The same things were measured in two ways. Each way mixes the same 11 hidden numbers, adds some noise and spreads widely along 6 directions of its own, which tell nothing about the thing.
Some things both ways: the first way, then the second way.
[ 1.42 -0.29  1.66  0.80  1.17  2.44  0.71  0.55  0.37  1.95 -2.84 -2.97
  2.55  0.58  0.95  1.95  0.98]
[-0.10 -1.06  2.11  0.22  0.03 -1.07  2.04 -1.17  2.57 -0.67  0.61 -0.68
 -0.78  2.22 -1.29  0.47 -2.67 -1.44 -1.61 -2.39  0.49  2.09  0.16  0.87
  1.63 -0.49]

[ 0.85 -3.47 -3.27 -1.68 -2.33  1.62 -0.04 -0.18  2.70 -2.57 -2.25 -0.04
  1.19 -0.03 -1.24 -2.02  3.52]
[-0.63  0.04  0.96 -2.53 -1.52 -0.62  0.85  1.78 -0.40  1.68  1.56  0.24
  1.44 -0.50  0.62 -0.59 -0.22  3.34  1.31 -0.48  0.21  0.71 -1.36  0.31
 -2.50 -0.58]

[ 1.62 -1.09 -6.85 -4.12 -1.57  1.82 -0.93  0.64  2.36 -1.75 -1.29  1.25
  1.06  1.72 -0.02 -0.81  3.79]
[ 0.58  1.85  2.16 -1.46 -1.03  0.64 -2.35 -0.06  0.32  0.42 -0.45 -0.51
 -0.14 -0.79 -0.60  1.60  0.80  3.94  2.67  0.47  0.91  0.39 -1.64 -0.93
 -2.63 -0.51]

[ 3.36  1.28 -2.48 -3.24  4.21  1.96 -0.58 -2.27  0.90  0.72  3.22  3.23
 -0.67 -1.93 -0.68 -2.15  2.08]
[ 0.62  2.19 -0.39 -1.61 -1.10  1.96  0.03 -1.30 -1.00 -0.86  1.01 -1.76
 -0.12 -0.83 -0.22 -0.34 -0.16 -0.31  2.20 -0.85 -2.77 -0.96 -0.70  0.07
 -1.14  1.87]

[ 2.53 -4.04  1.94 -2.84  0.09  1.70 -0.33 -2.41  2.98 -2.30 -2.24 -2.29
  0.56  0.68 -1.51 -2.05  2.54]
[-2.25  0.22 -1.53 -1.72  0.53 -1.56  2.08  0.21 -3.43 -0.74  0.46 -1.56
  0.94  1.66  0.05 -3.13 -0.21  0.42 -1.74 -2.02 -1.25 -0.90 -0.76  1.94
 -0.24  0.49]

[ 2.00  1.72 -0.54  0.38  0.80  1.95 -0.37  3.16  0.79  1.13  2.01  0.35
 -0.52  0.08  1.79 -0.63  2.40]
[-1.14  1.04  0.40 -0.92 -0.21 -0.76  2.09 -1.44  0.67 -0.69  1.98 -0.68
 -0.41  2.24 -1.81 -0.63 -1.90 -0.75 -1.22 -1.96 -0.47  0.82 -0.95  1.42
 -0.67  1.31]

[ 0.56 -0.31  2.43 -0.44  4.72  1.02 -1.58 -1.35  0.19  0.92  4.49 -1.45
 -0.44 -2.59 -0.11  0.70 -0.47]
[ 1.43  0.85 -1.65  0.43 -1.12  2.02  2.89 -3.79 -0.57 -1.39  0.50 -1.00
 -0.81 -0.08  0.30  0.05 -0.97 -2.87  1.53 -1.03 -3.13 -0.51  1.00  1.60
  2.07  0.66]

[-0.83 -5.27  3.49  1.54 -1.25 -1.43  1.45 -2.63  1.60 -3.20 -0.59 -0.84
  0.26 -1.19 -2.36 -3.34 -0.05]
[ 1.48 -2.02  0.04  0.20  1.83 -1.25  1.29 -0.33 -0.67 -1.79  0.12 -1.03
  0.73  1.82  1.96 -0.05 -0.32 -2.19 -2.10 -1.97 -0.73  0.73 -0.18 -0.42
  1.75 -1.33]

[-1.52  1.68  1.32 -1.82  1.19 -0.45  1.25 -1.50  0.04 -0.52 -2.15 -1.30
 -1.13  1.39  0.11  0.73 -1.94]
[-0.66 -0.40 -0.56 -1.64 -0.43 -2.05  2.04 -1.15 -1.84  1.12  1.18  0.90
  1.05 -0.48 -0.69 -0.62 -0.89  1.92 -0.42  1.38  0.43 -0.84  0.07  1.70
 -0.05 -0.93]

[ 2.18 -1.22 -1.27  2.01 -3.34 -0.66  1.35  1.30  1.90 -0.66 -3.34 -1.60
  2.44  3.72  0.59  0.77  1.07]
[-1.37  1.76 -1.71 -2.37 -0.35  1.67  1.20 -0.33 -0.38 -0.99  1.47 -0.38
  1.07 -0.04  0.52  0.46 -0.56  1.18  0.16 -1.82 -0.59 -0.76  1.51  1.60
 -1.82  1.13]

[-1.93 -1.19 -1.94 -0.42 -0.77  0.78 -2.34  1.11  0.27 -0.19  0.16  0.24
 -1.05 -1.73  0.83  0.06  0.79]
[ 0.24 -1.28  1.32 -1.51 -0.54 -1.20  3.33 -2.05  0.82  0.24  1.70 -0.77
 -0.04  1.54  0.94 -1.42 -0.56 -0.45  0.51  0.05 -1.38  0.66 -0.87  1.19
  1.85 -0.98]

[-1.11 -2.07 -1.22 -2.47 -2.42 -0.76  1.03 -3.50  0.60 -3.16 -4.47 -1.01
  1.35 -0.45 -1.08  0.19 -0.64]
[ 1.15 -1.78  0.04  0.12  0.53 -0.93  1.39 -1.66  0.95 -1.96  0.70 -1.06
 -0.23  1.23  0.03  0.82  0.33 -0.91 -1.08  1.19 -0.33  0.89 -0.24  0.29
  0.96 -0.20]

[-0.94  4.30 -3.12  1.09  3.73  1.15 -0.30  1.59 -1.65  2.60  5.59  1.70
 -0.35 -2.05  2.20  0.55  1.17]
[ 0.82  0.99 -1.93  0.94  0.58  1.84 -0.97 -0.23  1.22 -1.62  0.52  0.19
 -0.29  1.42  1.55  1.41  2.23 -1.78 -0.60 -0.03 -0.33  0.65 -1.18 -1.54
 -1.23  2.83]

[ 0.72 -1.00  2.41  2.09  4.02 -0.16  0.96  1.86 -0.46 -0.71  4.87  2.85
 -2.60 -2.24  0.46 -1.49  0.16]
[-1.54  1.43 -2.26 -0.01 -0.41  1.69 -1.89 -1.24 -0.33  1.54 -0.29  1.38
  0.66 -2.31 -0.11  0.37  0.29  0.04  0.06  3.49  1.68 -0.80 -0.14 -0.30
 -0.10  2.79]

[ 2.90 -0.98  0.71  0.88 -0.69 -0.43 -0.48  0.46  1.90 -0.81  0.28  0.21
  0.57  1.35  0.95 -1.23  3.00]
[-0.33  0.66 -0.55  1.13  1.33  0.43 -0.17 -1.03  0.73 -3.01 -0.99 -1.84
 -0.26  1.96  1.46 -0.34  1.09 -1.39 -0.04 -0.45 -1.05 -0.30  0.66  0.32
  0.47  0.13]

[-0.61 -0.69  1.54 -2.10  2.12  1.13 -1.92 -0.70 -0.86  1.87  1.31 -4.14
 -0.03  0.67 -0.10  0.85 -1.57]
[ 0.44  2.03  0.96  0.79 -1.95  2.17  1.60 -3.09 -1.53 -0.08 -1.09  0.66
 -1.22 -2.01 -0.93 -0.36 -2.19 -0.60  2.11 -1.00 -1.23 -0.96  0.00  1.24
  0.94 -0.75]

[-0.70 -2.94 -2.11 -1.39 -1.46 -1.49  1.43 -0.43  0.57 -5.54  0.15  1.36
 -0.11 -0.68 -1.13 -1.23  2.16]
[ 0.91  0.48 -4.09  1.05  0.05 -0.02  0.55 -0.47 -3.22  0.20 -1.53 -0.49
 -0.43  0.37  0.60 -0.33  2.09 -0.58  0.22 -0.35 -2.57 -1.35  0.37  0.37
  1.04  1.06]

[ 0.67  2.13 -1.53 -0.80  2.38 -0.68  1.51 -0.07 -1.56  1.03  0.38 -0.05
  1.56  1.83  0.82  2.88  1.40]
[-0.08  1.00 -0.85 -1.37 -1.81 -0.24  1.87 -2.17  0.67 -0.70  0.63  1.55
  1.22  0.04 -1.02  0.72 -2.36 -1.07  0.16 -1.72 -0.19  0.13  1.81  2.18
  1.28 -0.12]

[ 1.27 -0.91 -0.07 -2.79  0.76  1.56  1.41 -2.55 -0.84 -1.56 -3.35 -3.07
  2.07  0.76 -2.26 -0.57  0.42]
[-0.35 -1.83  3.26 -0.41 -1.13 -1.47  1.27  1.04  1.05 -0.81  2.45  0.68
  0.67  1.17 -0.87 -0.16 -1.49  0.53 -1.58 -1.74  1.25  2.49  0.94  1.63
  0.55 -2.86]

[ 0.19  1.10 -1.84  1.31  0.82  1.19  0.43  0.31 -1.11  2.42  0.36  0.91
  0.87 -0.59  1.79 -0.39  2.70]
[ 0.79  0.63  0.87 -2.44 -1.96  0.61  3.01 -1.06  0.23 -0.36  0.67  0.45
  0.02  0.72  0.74 -1.20 -0.81 -1.27  1.48 -3.57 -2.62  0.00 -0.44  0.41
  1.71  0.03]

[ 1.81 -0.21  0.04  0.02  1.84  0.82 -0.70  0.17  0.53  1.17  4.23 -0.12
  0.99 -0.82  0.15 -1.65  1.57]
[ 0.79  0.86  2.74 -2.28 -1.29  0.65  0.64 -0.01  1.34 -1.02 -0.09  0.64
 -0.17 -0.94 -1.09  1.80 -2.02  1.33  0.88 -2.87 -0.10  0.42 -0.38 -0.25
 -1.15 -0.77]

[-0.36 -0.88 -0.11  0.59  0.01 -0.03 -1.14  2.28 -2.15 -0.78  1.25 -1.79
  0.57 -0.24  0.56  0.02  0.92]
[ 0.46  0.81  2.49  1.19 -3.14  2.04  1.99 -2.98  1.84  0.68 -0.34  2.87
 -1.17 -1.88  0.19  0.19 -1.11 -0.50  2.99  0.23 -0.08  0.40  1.53  1.30
  2.61 -2.41]

[-2.29  0.52  0.17  1.86  0.25 -0.73  1.08  1.21 -0.84  2.64 -1.27 -3.49
  1.39  3.59  1.67  3.57 -2.61]
[ 1.57 -0.14  3.18  0.31 -0.47  0.42 -3.29  0.30  1.44  1.16 -2.32  1.19
 -0.37 -2.41 -0.85  3.00 -0.98  2.42  1.56  0.53  1.91  0.49  1.65 -1.75
  0.76 -2.61]

[-3.10  0.98 -0.20 -0.42  1.93 -0.41  1.18  0.35 -2.13 -1.15 -0.17  1.00
 -3.17 -0.82  0.09 -0.41 -2.51]
[ 2.51 -0.82  0.64  3.15  1.70 -0.56 -2.05 -1.67 -1.08 -0.56 -1.47 -2.42
 -1.90  2.08 -0.03  0.82  1.40 -1.23 -0.74  0.60 -0.30  1.29 -0.91 -1.16
  2.32 -0.89]

[ 0.97  1.74  2.98  1.92  2.10  1.54 -1.77  0.97  0.19  4.73  1.34 -2.87
  0.40  0.79  2.02  0.83 -1.09]
[ 0.43  1.64  2.73 -2.59 -2.16  2.25  3.70 -4.46  1.43 -0.42  1.70  0.78
 -0.50 -1.62  0.07  0.22 -3.17 -0.46  2.67 -1.12 -1.28 -0.67  0.62  1.57
  0.97 -1.17]

[-0.44  1.70 -3.41 -2.39  1.86  1.73 -0.33  0.16 -1.54  1.06  0.21 -0.90
  1.62 -0.88  0.72  2.86  1.02]
[-2.24 -0.28 -3.91  1.29  1.72 -0.87  1.55  0.66 -0.66 -1.15  0.73 -1.16
 -0.17  3.06 -0.54 -1.93  0.40 -3.53 -4.15 -1.16 -1.02  0.19 -0.33  0.87
  0.44  3.84]

[ 0.25 -5.46 -3.37 -1.10 -2.13  0.36  2.70 -2.08 -0.26 -4.19 -2.50  1.06
  2.89 -1.58 -3.02 -2.91  1.83]
[ 0.47 -0.22  0.22  2.59  0.38 -0.49 -0.13  0.27  1.11  1.03 -2.01  1.16
 -1.07  1.05  0.43 -0.38 -0.43 -2.96 -0.47 -1.67 -0.85  0.37 -0.08 -1.32
  2.65  0.05]

[ 0.64  0.32 -4.68 -1.24  2.28  1.37 -0.06 -0.64 -0.60  0.63  1.96 -0.44
  2.21 -0.43 -0.60  1.18 -1.13]
[ 0.51  0.58 -0.06  0.19  0.03  0.49 -0.90  1.61  0.46  0.77 -1.87 -0.95
 -1.50  0.10 -0.38  0.47  0.38  0.50  1.21 -2.64 -2.50 -0.75  1.96 -1.04
  0.77 -0.14]

[ 0.29  1.22  0.32  0.35  1.44  0.12 -0.66  0.81 -0.22  0.98  2.37  1.99
 -1.28 -0.77  0.37 -2.24  1.31]
[ 3.21  0.00  2.01 -0.02  0.77  1.27 -0.02 -1.53 -1.64 -1.37 -0.62 -2.61
 -1.62  0.17  0.45  0.81 -0.21 -1.05  1.23 -2.57 -3.00 -0.36 -0.62 -1.30
  1.11 -1.38]

Other things, the second way, with their names:
K112: [-1.07  1.08 -2.14 -0.88  0.70  0.23 -1.02  2.25 -2.82 -0.50 -3.75 -1.40
  0.14 -0.61  0.51 -0.68  0.82  1.30  0.48 -2.76 -2.09 -2.24  0.85 -0.47
 -0.15  0.68]
K995: [ 0.74 -0.08  1.83 -0.05 -0.75  0.92 -0.01 -0.37  0.72  0.75 -0.66 -0.23
 -0.60 -2.25 -0.12  1.63 -1.53  1.71  2.10  0.55 -0.27 -0.27  1.25  0.10
 -0.56 -1.78]
K762: [ 1.25  0.45 -1.10  2.23  2.32  2.41 -1.94 -0.74 -3.09 -1.58 -0.44 -2.28
 -2.18  1.54  0.47  0.48  2.06 -2.30 -2.15 -1.66 -0.91  0.31 -1.39 -1.81
  0.36  1.91]
K754: [-0.61 -0.34 -2.04  0.52  0.31  0.54 -0.89  2.79 -3.33  0.12 -1.93 -1.18
 -1.02 -0.34 -0.72 -0.95  2.38  0.86 -1.31 -1.04 -1.25 -0.22 -1.42 -1.10
 -0.73  2.21]
K951: [-0.04  0.90  0.29 -1.92 -1.47  1.39  1.02  0.58 -0.96 -0.24  1.18 -2.33
 -0.69 -0.42 -1.43 -0.33 -0.70  1.19  1.37 -2.23 -2.30  0.29 -0.81  0.83
 -1.71  1.22]
K763: [ 1.19  1.02  0.66 -0.49 -1.63  1.59  2.60 -3.33  0.68  0.55  2.92  0.40
 -1.20  0.38 -0.99  0.64 -1.50 -1.18  0.90 -0.75 -1.05  1.06 -0.84  1.10
  0.42  0.61]
K527: [-1.33  1.37 -0.33 -3.23 -0.61  0.36  3.02 -1.95  0.77 -0.91  1.74  0.84
  1.15  0.21  1.34 -0.91 -0.91  0.22  0.88 -1.46 -1.28 -1.55  1.09  1.40
  0.01  0.04]
K409: [-0.93 -1.88 -0.54 -0.69  1.00 -1.85  0.70  1.13  0.60  0.55  2.76 -0.23
  1.27  1.23  1.07 -1.21  0.76 -0.10 -1.92  1.85  0.44  0.81 -0.83 -0.06
 -0.78  0.50]
K882: [ 0.81  1.13 -1.70  3.39  1.85  1.54 -0.76 -1.42 -2.27 -1.55 -0.57 -1.72
 -1.20  1.50  0.44  0.78 -0.01 -2.26 -1.59 -1.41 -0.09  0.62 -0.99  0.16
 -0.73  1.25]
K512: [-0.76 -0.83 -1.04  0.93  1.57 -2.38  1.50  0.99  0.36 -0.45  0.29 -1.84
  0.34  2.60  1.15 -1.63 -0.16 -1.41 -1.47 -0.54 -1.19  0.25 -1.08  0.19
 -0.66  0.50]
K892: [ 0.65  0.38 -0.65  0.80  1.60  2.21 -1.73  0.94 -3.79 -0.06 -1.12 -2.08
 -1.46 -0.48  0.29 -0.23  0.75 -0.58 -0.96 -2.67 -1.74 -0.73 -0.18 -1.39
  0.17  0.62]
K972: [ 1.33 -1.52  2.94  2.10  0.35 -0.43 -0.87 -1.55  2.59 -0.56 -0.48 -0.32
 -0.67 -0.07  0.51  0.65 -0.52 -1.47  0.38  2.39  0.71  1.30 -0.54 -1.02
  1.78 -1.37]
K126: [ 0.94  1.18 -0.41 -1.12 -1.01  2.62 -0.71 -2.36 -2.17 -0.33  1.58  0.11
  0.15 -0.62  0.61  0.63  1.02 -0.44  0.38 -0.11  0.07  0.40 -0.98 -0.38
  0.50  1.18]
K42: [-0.53 -0.19  1.26 -1.36 -1.63  0.36  1.31 -1.81  2.06  0.99  2.83  1.52
  1.14 -1.98  0.13  0.05 -1.65  0.21  0.83  3.28  1.26  0.67 -1.01  0.64
 -0.96  0.52]
K646: [-2.22 -0.39  1.21  1.32 -1.26 -1.31 -0.38 -1.54  2.93 -0.62  0.16  2.85
  1.41  0.17  1.02 -1.30  0.33 -0.59 -0.05  3.46  2.83  0.98  0.89  1.05
  2.06 -1.27]
K599: [ 2.88 -0.27  2.78 -1.47 -2.11  1.44  0.48 -0.39 -0.54 -0.82  0.55  0.25
 -1.02 -1.74 -1.50  2.40 -0.91  1.37  1.31 -1.93 -0.86  1.06 -0.62 -0.47
 -0.42 -1.60]
K866: [ 0.79 -0.18  0.27 -1.33 -0.24 -1.47  3.08 -3.14  1.20 -0.33  0.99 -0.69
 -0.31  1.94 -0.15  0.28 -1.17 -0.30  0.26 -0.29 -0.81  0.60 -1.00  1.32
  0.79 -0.01]
K177: [ 1.25 -1.48  0.72 -2.66  1.16 -0.89 -0.66 -1.31 -0.42 -2.55  0.80 -2.91
  1.04  2.14 -0.44  1.96 -0.16  0.62 -1.98 -1.58  1.18  1.82 -0.18  0.39
  0.83  0.00]
K34: [-0.25  0.95 -1.22 -3.63  1.10  0.83  0.53 -0.72 -1.50 -1.80 -0.03 -3.06
 -0.62  0.73 -0.41  0.87  1.38  2.63 -0.19 -1.03 -1.42 -1.16 -0.60 -0.20
 -1.81  1.75]
K297: [ 0.00  0.03  2.89  1.07  0.32  2.01 -2.25 -1.08  2.19  0.04  1.64 -0.37
 -1.50 -0.83 -0.08  1.01  0.91  0.04  0.09  3.31  1.42  1.05 -1.06 -1.82
 -0.74  0.57]
K889: [ 2.05  1.63 -1.41  1.40  0.24 -0.01  0.48 -3.36 -2.72 -0.55 -0.13 -1.49
 -0.42  1.53  0.41 -0.10 -0.38 -1.80  1.21 -1.37 -2.12 -0.53  0.04  1.12
  1.45 -0.81]
K773: [-2.48 -0.50  1.38 -1.51  1.04 -0.12 -1.05  0.44  1.30 -1.58  1.58  0.28
  1.44 -0.34 -0.55  0.31 -0.94  0.50 -3.00  1.82  3.57  0.99 -1.34 -0.27
 -2.08  1.54]
K757: [ 1.03 -0.44  0.69  1.90 -0.09  0.46  0.45 -1.10 -0.49  1.17 -2.69  2.01
 -1.03 -2.28  0.15 -0.01 -1.44 -1.92  0.56 -0.20 -1.01 -1.39  1.07 -0.69
  3.08 -1.22]
K876: [-0.45  0.55 -2.48 -1.89 -0.43  1.28  1.73  1.26 -4.53  1.10  0.85 -0.19
  0.36 -0.68 -0.37 -0.44 -1.00  0.47 -1.44 -3.95 -1.19 -0.36 -0.34  0.90
 -0.74  1.32]
K743: [-0.73  0.61 -2.32 -2.19 -0.25 -0.73  0.75 -0.59 -3.38 -0.53  2.26 -1.68
  1.49  1.17  0.08 -1.72  0.69  0.33 -0.44 -0.75 -1.55 -0.36 -0.21  1.58
 -0.40  1.04]
K539: [-0.16  0.07  1.68 -2.84  0.86 -1.77  0.23  0.66 -0.74  0.13  0.21 -1.75
 -0.04  1.30 -0.16 -0.46  0.07  2.82 -0.06 -1.55 -0.69 -0.28 -1.38 -0.52
 -1.29 -0.75]
K535: [-0.27  1.12  1.15  2.43 -0.78  0.04  1.22 -2.99  3.32 -0.50  1.18  0.57
 -0.03  1.34  0.26 -0.29 -2.40 -3.23  0.52  0.73  1.08  1.80 -1.40  1.09
  0.11  0.78]
K969: [ 2.18 -0.92  3.59  1.92 -0.34 -0.54 -3.33  2.76  1.11  0.48 -1.14 -0.44
 -1.13  0.03 -0.73  1.84  1.03  2.22  1.24 -0.59  0.23  1.69  0.63 -1.85
 -0.20 -3.32]
K506: [ 0.61  0.23  3.87 -2.37 -2.98 -0.93 -0.61  1.88  2.56  1.35 -1.32  0.79
  0.46 -1.05 -1.07  0.71 -1.40  3.25  3.10 -2.21  0.14  1.20  0.02 -0.34
 -0.17 -2.21]
K467: [-1.43  0.50 -1.37 -0.01  0.65 -0.34 -2.10 -0.81 -1.02  0.85  2.44  0.74
  2.70 -0.76  1.27 -0.19 -0.15  0.50 -0.86  3.93  3.20  0.56 -0.72  0.49
 -1.99  0.94]
K736: [-1.18 -1.19  1.54  0.22  0.20 -1.97 -0.51  0.58  0.52 -0.67 -0.80  1.44
 -0.19 -0.21 -0.86 -1.20  0.65  0.41 -0.97  0.74 -0.07 -0.86  2.25 -0.07
  2.33 -1.91]
K233: [ 0.74  1.28 -0.07  2.72 -2.39 -0.18 -1.29 -0.96  1.78  0.49 -1.79  0.44
 -0.28 -1.70 -0.21 -0.44  0.79 -0.62  4.14  3.34 -1.79 -0.69  0.88  0.29
  0.75 -0.72]
K548: [-1.60  0.76  0.13 -1.10 -0.77  0.19 -0.81  0.79 -1.65  2.05  1.34  1.01
  0.28 -1.47 -0.19 -1.31  0.74  2.34  0.21  1.97  0.91 -0.35 -1.89 -0.45
 -2.04  0.88]

Some of these things the first way, each followed by its name:
[ 1.45 -2.68 -1.62 -1.03  0.16 -0.20 -0.77 -0.61  1.38  0.05  0.28 -1.07
  2.36  1.94  0.26  1.12  2.52] : K112
[-0.92  0.55  0.08  1.29 -0.38 -2.15  2.56  1.57 -0.02 -1.37 -1.34  3.47
 -3.30  2.04 -0.12 -1.64  0.20] : K467
[ 1.13 -1.89  2.47  0.41  3.35  0.15  0.64 -0.05  1.06 -1.02  1.34  1.26
 -1.20 -0.62  0.08 -0.17  1.64] : K177
[ 0.41 -4.68 -2.52 -1.72  1.49  2.51 -2.16 -1.11  2.34  0.71  3.53 -3.08
  1.96 -0.78 -0.38  0.34  1.73] : K506
[-0.72  0.78 -0.42  0.67 -1.13 -0.06  0.74 -1.07  1.14  1.01 -2.31 -0.10
 -0.15  0.53  0.38 -0.35 -0.68] : K512
[ 0.66  0.76 -3.11 -2.42  0.63  1.56  0.34 -1.02  0.97 -1.23 -1.74  2.05
  0.71 -1.28 -0.76 -0.83  2.56] : K409
[ 0.38 -0.97  3.19  0.33  2.91  0.27  0.49 -1.78 -0.37  0.20  0.61 -2.47
 -0.74  0.39  0.55 -0.27 -0.75] : K646
[ 2.21  1.46  0.51  0.44  1.53  1.84  0.93 -0.40  0.07  1.68 -0.65  0.33
 -0.63 -0.76  0.72 -0.95  0.11] : K951
[-1.62  0.58 -0.93 -0.14 -0.35 -0.06  0.17  0.90  0.75  0.84 -0.59 -1.37
 -1.73  2.53  1.88  1.75  0.75] : K743
[ 0.55 -0.97 -2.02  0.59 -2.25 -1.03  1.71 -2.84  0.33 -0.58 -2.99 -0.52
  1.16  1.55 -0.91 -1.75 -2.63] : K527
[-1.01 -0.35  0.21  0.78  0.76  0.70  0.85  2.32 -1.51  0.40 -0.12 -1.56
  0.61  0.52  0.03  1.12  1.26] : K876
[ 0.00  1.92  0.16  2.21 -1.22  0.47 -0.87  2.33  1.87  2.55 -0.85 -1.67
 -0.21  2.22  4.02  2.29 -0.37] : K34
[-1.50 -3.83 -0.89 -1.69 -1.23  2.14  0.41 -0.95  0.35 -1.82 -2.53 -4.24
  1.35  0.17 -1.43 -0.75 -0.82] : K762
[-0.64 -2.13 -0.05 -0.31 -0.98 -0.17 -2.06  1.47  0.24  0.67  1.71 -1.21
 -0.36  0.08  0.63  0.08  0.39] : K773
[-1.73 -3.15 -4.30 -1.69 -3.92 -1.95 -1.05 -0.89  1.65 -2.28  0.56 -0.63
 -0.19  1.00  0.46  0.76  0.47] : K233
[-0.15  3.59 -3.20 -2.67  0.12 -1.49  1.67 -1.89 -3.39 -0.13 -3.15  0.60
  1.16  2.22  0.63  1.24 -0.68] : K736
